There are 4 ways to turn a row about zero (a turn may also mirror it). The second row of each pair is the first, turned, with some noise. The first 28 pairs use one turn. New pairs use 2 turns, one after the other, and a turn may come again.
(in the rows, 128 means zero)
Known pairs, each followed by its turns in order:
[107 130 127 106 109 188]
[130 140 143 188 137 143]
(0)

[103  97 135 116  79 121]
[160 146 110 159 113 104]
(0)

[127 184 143 122 136 145]
[152 105 111 114 164 103]
(1)

[118 110  83 109 133  61]
[139 169 124  78  71 121]
(0)

[151 119  67 117 152 145]
[ 99 140 146 120  88 178]
(0)

[126 109 125 143 107 127]
[155 120 113 129 118 126]
(0)

[156 149 157 100 130 117]
[135 125 157 156  98 142]
(2)

[122 153 122 170 186 178]
[152 210 108 114 145 127]
(2)

[126 158  77 132 147 111]
[178 133 120  93 101 118]
(1)

[142 113 157 120 151 168]
[ 94 149 139 120 168 115]
(1)

[127 140 210 133 137 142]
[112 102 106 144 190  92]
(0)

[125  85 115 132 121 127]
[142  98 114 117 160 117]
(2)

[133 171 124 133  46 139]
[ 85 120 171  82  86 107]
(2)

[138 166 166  93 210 107]
[187 146 176 120 196 106]
(1)

[136 139 140 135 174 161]
[ 99 142 121 174 148 135]
(3)

[122 121 146 159 127 159]
[137 152 103 142 157 116]
(3)

[156 143 119  91 111  46]
[198 143 118 188 114 157]
(1)

[113 144 124  46 131 106]
[ 74  81 142  94  92 153]
(3)

[128 158 165 165 148 148]
[119 188 110 146 147 142]
(3)

[130  97  71 155 126 122]
[178 102 132 157 111 110]
(3)

[129 188 101 151 177 160]
[111 125 186 107 167 182]
(0)

[100 131 149  81 129 144]
[ 74 111 103 106 125 126]
(3)

[129 135 144 129 100 140]
[120 125 145 103 110 139]
(2)

[ 69 130 135 127 125 142]
[112 130  88  97 116 150]
(2)

[ 46 210 159 133  96  76]
[ 17 146 103 126  82 182]
(2)

[160 118 105 134 155 152]
[129 169 123  91 132 129]
(1)

[143 103 110 126 127  92]
[146 114 167 129 120 110]
(3)

[137 139 210  61 107  97]
[143 118 133 224 186 124]
(1)

New pairs, each followed by its turns in order:
[121 105 160 123 114 116]
[114 154 129 116 125 104]
(3) (0)

[166 127 147  98 119 119]
[139  90 100 137 137 112]
(2) (0)

[ 53 105 142 121 163 120]
[155 150  91 106 129  62]
(2) (2)

[150 141 112 131  46 122]
[106 129 112 166 137 205]
(0) (1)

[159 142 130 154 135 125]
[140 163 151 128 126 139]
(3) (2)

[138 152  68 134 147 144]
[ 82 110 111 141 167  98]
(0) (1)

[110 108 191  91 142  76]
[149 124  69 171 172  94]
(2) (3)

[ 46 168  80 133 190 130]
[240 115 170 155 100 131]
(3) (0)

[124  90 179 142 127 137]
[ 94 164 129 116 167 105]
(2) (1)

[119  97 122 122 100 118]
[107  99 114 123 116 140]
(1) (1)

[ 98 133 132 143 145 210]
[173 119 112 184  73 131]
(3) (3)

[210  92 139 167 132 165]
[141 185  69 113  66 117]
(1) (2)

[132  92 131  86 183 128]
[175 154  87 112 152 112]
(3) (0)

[145 112  83 135 161 122]
[148 126  89 148 147 109]
(1) (1)

[101 149 153  94 139 106]
[111 156 150 114  81 145]
(0) (3)

[166 125 101 172 140 106]
[110 159 124 170 148 161]
(2) (2)

[148 154 102 119 207 136]
[112 187 129 178 172 129]
(0) (0)

[156 115 195 159 184 117]
[ 63 130 105 143 198 142]
(1) (0)

[122 166 130 157  62  87]
[170 106 130  88 169  76]
(1) (2)

[141 147 126 145 139 111]
[124 110 115 126 153 132]
(3) (1)

[135 122  73 103 131 150]
[ 95  97 134 160 145 103]
(2) (2)

[120 158  88  95 156 113]
[163 148  95 150 147 163]
(1) (1)

[143  95 138 130 126 124]
[125 142 118 119  90 131]
(0) (1)

[109 129 125 152 138  79]
[128 143 103 163  94 105]
(2) (3)

[128 127 150 121 118 141]
[122 136 109 128 145 134]
(1) (2)

[103 137 118 163 108 210]
[138 165 116 189 189 117]
(0) (3)

[109 147 115 158 119 124]
[150 110 144 126 117 105]
(2) (1)

[119 127 104 117 106 115]
[159 122 134 118 129 132]
(1) (3)

[123  85 103  75 129 210]
[168 189 171  76 141  85]
(1) (0)

[188 122 109 122 116 169]
[114  90 115 109 123  73]
(2) (0)

[133 125  47 142 116  62]
[144  50 102 168  96  84]
(3) (0)

[141 133  46  92 102 102]
[195 112 140 102 134 190]
(1) (3)

[106  48 123 135 160 112]
[160 154 180  88  96  91]
(3) (3)

[118 165 116 125  96 116]
[121 158 119 129 102 158]
(1) (1)

[ 84 140  87 184 137 157]
[144  52 109 132  89 135]
(1) (2)

[139 198 148 142 130 144]
[138 187 122 101  93 118]
(3) (2)

[ 84 154 100 125 116 147]
[133 171 168 133 118 150]
(0) (2)

[103 135 131 134 113 118]
[136 115 131 116 124 152]
(3) (3)

[140 132 138 144 210 117]
[129 142 161 129 119  52]
(0) (1)

[133 129 134 143 149 163]
[104 110 160 120 130 127]
(2) (0)

